There are 4 ways to turn a row about zero (a turn may also mirror it). The second row of each pair is the first, turned, with some noise. The first 44 pairs use one turn. New pairs use 3 turns, one after the other, and a turn may come again.
(in the rows, 128 means zero)
Known pairs, each followed by its turns in order:
[ 62 130 128 126 183  75 100 209 144 207]
[183  15  85 107  95 168 148 112 176 172]
q362

[142  89  82 130  77 138  89 111 160 208]
[185 110 191 181 108 125  84 105 101 160]
q362

[110 109 111 149  82 179 117 122  82 113]
[139 107 108 125 189  95 128 121 174 126]
q25

[ 68 152 140 118 114 146 158 124 120 138]
[ 62 132 146 124 126 149 144 151 142 118]
q146

[105 168  47 126  77  95 122 102 102 200]
[ 73  73 118 107 176  78 166 112 191 172]
q146

[105 155 112 137  99 125 129 138 128 128]
[127 105 112 126 119 134 107 120 153 145]
q25

[129 126 161 124 181 120  49 119 133  47]
[170 231 112 143  99 106 111 140 143  86]
q25

[181  76 121 115 124  87 107 130 133 105]
[171 166 137 133 163 189 127 112 124 112]
q362

[126 146 106 115  55 130 156  95 131 138]
[ 99  84  79 127 171 140 153 152  99 111]
q905

[139 184 165 108 124  94 129 131 197 154]
[ 99 120 141 143  95 132 167  51 160 142]
q362

[128 116 133 137  97 139 122 141 106 161]
[110 108 114 138 151 126 153 129 137 150]
q25

[114 131 136 135 159 172 157 131 125 153]
[146  89 134 136 110  81 129 112 140 126]
q905

[120 140 152 127 143 130 119 112 110 135]
[121 129  93 117 132 113 121 118 114 138]
q362

[ 97 127 167 108 125 135 128 117 149 126]
[129 120 105 106 101 127 160 119 129  97]
q25

[ 86 125 175  47  95 111 113 145  92  98]
[125 165 125  72 163 147 137 192 130  73]
q146

[121 111 136 209 140  92 148 119 130 199]
[125  92 125 117 131 133  44 114 173 170]
q362

[151 151 103 154 181 111 131 133 186 157]
[160 135 107 146 107 108 126  95 206 147]
q362

[131 164 173 124 154 112  77 151 122  83]
[ 98 201 161 168  93 124 146 123 141 126]
q905

[208 136 103 133 146 127 124 124 135 100]
[163 197 143 128 146 118 145 117 153 133]
q362

[109 109 123 127  88 113 134 123 110 146]
[124 126 125 103 134 137 152 132 172 128]
q146

[127  73 137 133 109 111  82  97 129  77]
[175 114  64 121 133 169 114 153 126 122]
q146

[137  97  91 142 186 124  70 146 131 138]
[176  91 140 155 172 145  92 115 126 163]
q146

[137 106 170 170 180  90 129 107 122 121]
[172 140 145 140  79 172 119 107 128 157]
q905

[128 132 118 124 102 136 124 136 209 164]
[145 125 122  83 151 114 162 107 121  64]
q905

[104 130 168 119 152 126 152 133 123 141]
[151 119 137 159 133 121 148  99 146 146]
q905

[111 142 138 126 119 165 118 100 105  88]
[101 123 111  97 104 154  98 148 106 136]
q146

[114 149 126 144  80 106 143 131 116 141]
[ 97 147 105 104 125 118 153 117 158 133]
q146

[209 140 121  88 127 135 184 131 132  55]
[163 147 124 119  68  76 161 168  48 137]
q146

[ 50 127  92 209 124  47 109 100 140 153]
[174 100 185 131 133 216 151 190 119  73]
q905

[135 129 126 153 129 126 161 120 132 139]
[157 113 103 129 107 139 126 135 123 121]
q905

[112 106 126 142 128 108 103  96 122 137]
[133 107  97 125 145 154 128 113 142 132]
q146

[116 209 141 136 149  47 138 128 110 139]
[ 75 173 114 136 196 101 169  86  97 130]
q146

[128 100 128 157 118 122 187 100 133 154]
[127  72 153 111 159 153 141 141  95 104]
q25

[143 151 182 129 156 143 116 145 209 126]
[139 131  87 145  55 106 136 150  71 109]
q25

[153 134 124 136 115 113 144  63 125  54]
[ 93 130  82 116  79 163 157 168 105 168]
q905

[140 120  96 104 107 160 176 116 138 132]
[133  84 149 106 140 107 123  90 107 141]
q25

[186 115 140 166 149 136 115 149  91 103]
[120 165 129 182 170 105 108 155 110 109]
q25

[118  59 155 209  68 124  93 124 151 209]
[157  56 198 133 162 139  22  86 123 151]
q362

[129  74 118 129 171 113  55 154 154 161]
[217  86 116 138 148 140 127  95 131 113]
q362

[158 148 177 194 144 178 180  78 145 124]
[147  80  74 142  29 124 142  90 104 117]
q905

[107 143 120 113 148 134 115 103 145 132]
[129 122 104 160 112 106 135 106 124 124]
q362

[171  90 107 124 122 183 119  92 127 124]
[166 133 143 124 183  82 143 124  94 143]
q25

[114 133 120  47 159 142  47  86 131 132]
[146 211 132  65  98  97 180 108 140 161]
q25

[129 138 124 108 166  96 129 106 112 135]
[153 144 148 139 132 127 139 145 101 161]
q905

New pairs. What belongs after each?
[151 133 140  95 149 122 128 110 163 177]
[116 158 106 109  93 167 121 149  83 124]
q905 q146 q362

[152 109 123  74 113 138  79  97 129 120]
[128  98 155 130 165 142 133 115 178 168]
q905 q362 q25

[155 133 140 141 160 116 175 130 111 126]
[156 121 156 131 149 148 145 150 107 149]
q25 q362 q146

[135 129 209  97 126  88 107 127 106 129]
[144 152 126 123  98 199 134 140 174 165]
q905 q362 q25

[142 126 148 120 154 109 116 112  92 131]
[ 99 113 128 148 150 153 108 126 114 163]
q362 q362 q25

[187 136 154  55 125 105 128 120 109 130]
[157 153  72  79 126 117 102 137 129  88]
q146 q25 q25

[141 159 130 113 130 127 123  91 144 188]
[125 104 103 141 153  94 120 114 107 180]
q905 q146 q905

[ 75 142  99 118  72 146 113 156 192 133]
[118 180 189  86 139  77 148 104 148 133]
q25 q905 q25

[106 106 130 123 151 130 134  98 150 126]
[147 113 136 121 138 119 137 165 107 114]
q25 q905 q905

[139 135 112 131  99  78 106  98 114 107]
[123 102 118 137 143  96  91  92  95 127]
q362 q146 q362

[164 126 110  92 130 139 126 133 105 139]
[138 105 104 136  98 138  98 108 131 130]
q25 q905 q905

[125 185 128  89 153 102 124 133 209 165]
[160 134  84 161  64 135  67 119 140 103]
q25 q25 q362

[129  98 154 143 148 136 107  91 119 141]
[167 112 131 101 125 118 114 146 162 124]
q146 q146 q146

[145 136 116 130 119 201 128 133 134 155]
[123  77 149 126 116  82 135 116 108 138]
q362 q362 q905

[115 156 122 209 188 163 101 128 124 171]
[108 122 180  80 134  84  94 133  53  92]
q362 q905 q146

[190 155 144 128  95 157 141 137 120 112]
[181  86 116 122  75 137  96 137 150 132]
q905 q146 q362

[142 129 122 127 154 105 138 128 103  92]
[128 100 133 157 116 151 118 106 114 135]
q362 q362 q25

[ 47 122 100 136 174 155 122  47 108 148]
[169 108  69 170 137  42 181 128 106 138]
q146 q146 q25

[104  64 113 165 144 143 136 166 104 140]
[120 129 168 104 200 124 108 172 148 129]
q25 q25 q362

[138 114 119 209 133 104 146 125 143 115]
[153 147 132 121 158 113 146  70 105 171]
q25 q146 q362

[103 128 152 108  80  80 129 209 114 132]
[ 86 128 112 184  87 107 185 148 147 116]
q146 q362 q146

[154 150 125 109 119 131 152 152 102 135]
[160 105 125 143 100 117 110 146 115 117]
q146 q905 q905

[116 120 113 128 133 139 114  75 135 185]
[128  92 151 119  89 132 134 151 145  73]
q146 q905 q146

[134 129 155 209 138 104 115  92 152 144]
[143  84 110 162 167 137 142  98  73 155]
q905 q25 q146

[115  91 107 134  87  82 131 107 133 119]
[129  93  94  96 136 115 169 139 159 118]
q25 q905 q146

[113 137 132 114 150 132 130 209 140  81]
[ 69  94 110 123 157 140  72 131 105 113]
q905 q25 q905

[130  75 132 126 154 116 132  96  70 118]
[124  70 107 134 160 152 163 106 132 162]
q362 q905 q362

[131  47 122 123 102 103 150  94 131 165]
[154 106 143 114 169 171 175 116 105 184]
q25 q905 q25

[ 74  95 128 153 106 132 128 101 158 130]
[131  83 183 140 143 115 105 104 143 140]
q146 q146 q362

[138 146 116 171 136 134 165 131 115 134]
[148 118 133 140 140  75 132 114 143 129]
q905 q146 q146

[105 126 163 111  56 115 127 209 120  92]
[ 83 151 109 131 138 147 177 147 219 153]
q146 q905 q362

[134 163 138 130 143 126 103 178 189 147]
[111 145 184  88  81 115 118 138 156 144]
q25 q905 q905

[ 69 139 132 134 163 144 142  79 172 142]
[174 177 157 123 132  83 117  90 147 116]
q362 q25 q362

[160 131 120 137 125 129 148 101 159 146]
[130 114 163 129 127 145 115 112 105 110]
q25 q905 q905

[114 128 115 102 154 106 107  47  83 125]
[152 131 174  49 116 120 119 115  93  97]
q146 q146 q362

[126 143 143 109  52 175 128 147 209 129]
[101 132 129 193 166  78 120 100 141 198]
q146 q146 q146

[127 170  72 161  77 127 132  47 150 119]
[143 111 165  46  78 122 189  84 126 147]
q905 q146 q362

[ 88 110 120 140 142 125 101 116 125 120]
[138 120 142 116 152 120 109  94 107 125]
q146 q146 q362

[190 123 141 161 178 113  47 182 154 106]
[ 71 181 127 124  62 157 101 176 170  86]
q25 q905 q905

[147 154 132 107 126 196  82 188 124 109]
[ 91  67 113 144 119  84  89 139 110  84]
q905 q905 q25

[129 118 125 115  47 139  78  99 155 133]
[117 115  77 141 183 136 152 128  57 151]
q146 q25 q25

[141 122 131 118 122  85 141 139 139 196]
[ 98 124 149 108 101 112 175 161 122  94]
q146 q362 q905

[119 113 108 123 123  47 154 107 116 140]
[ 80 151 123 114 166 109 148 152 145  80]
q146 q362 q905

[145 145 104 144 107  64 131 142  47  58]
[153 172  58  67 212 160 144 131 139 127]
q362 q362 q905

[137 110 121 133 127  94  96 141 181 128]
[ 94 126 155  95 123 152 100 173 120 129]
q25 q905 q905

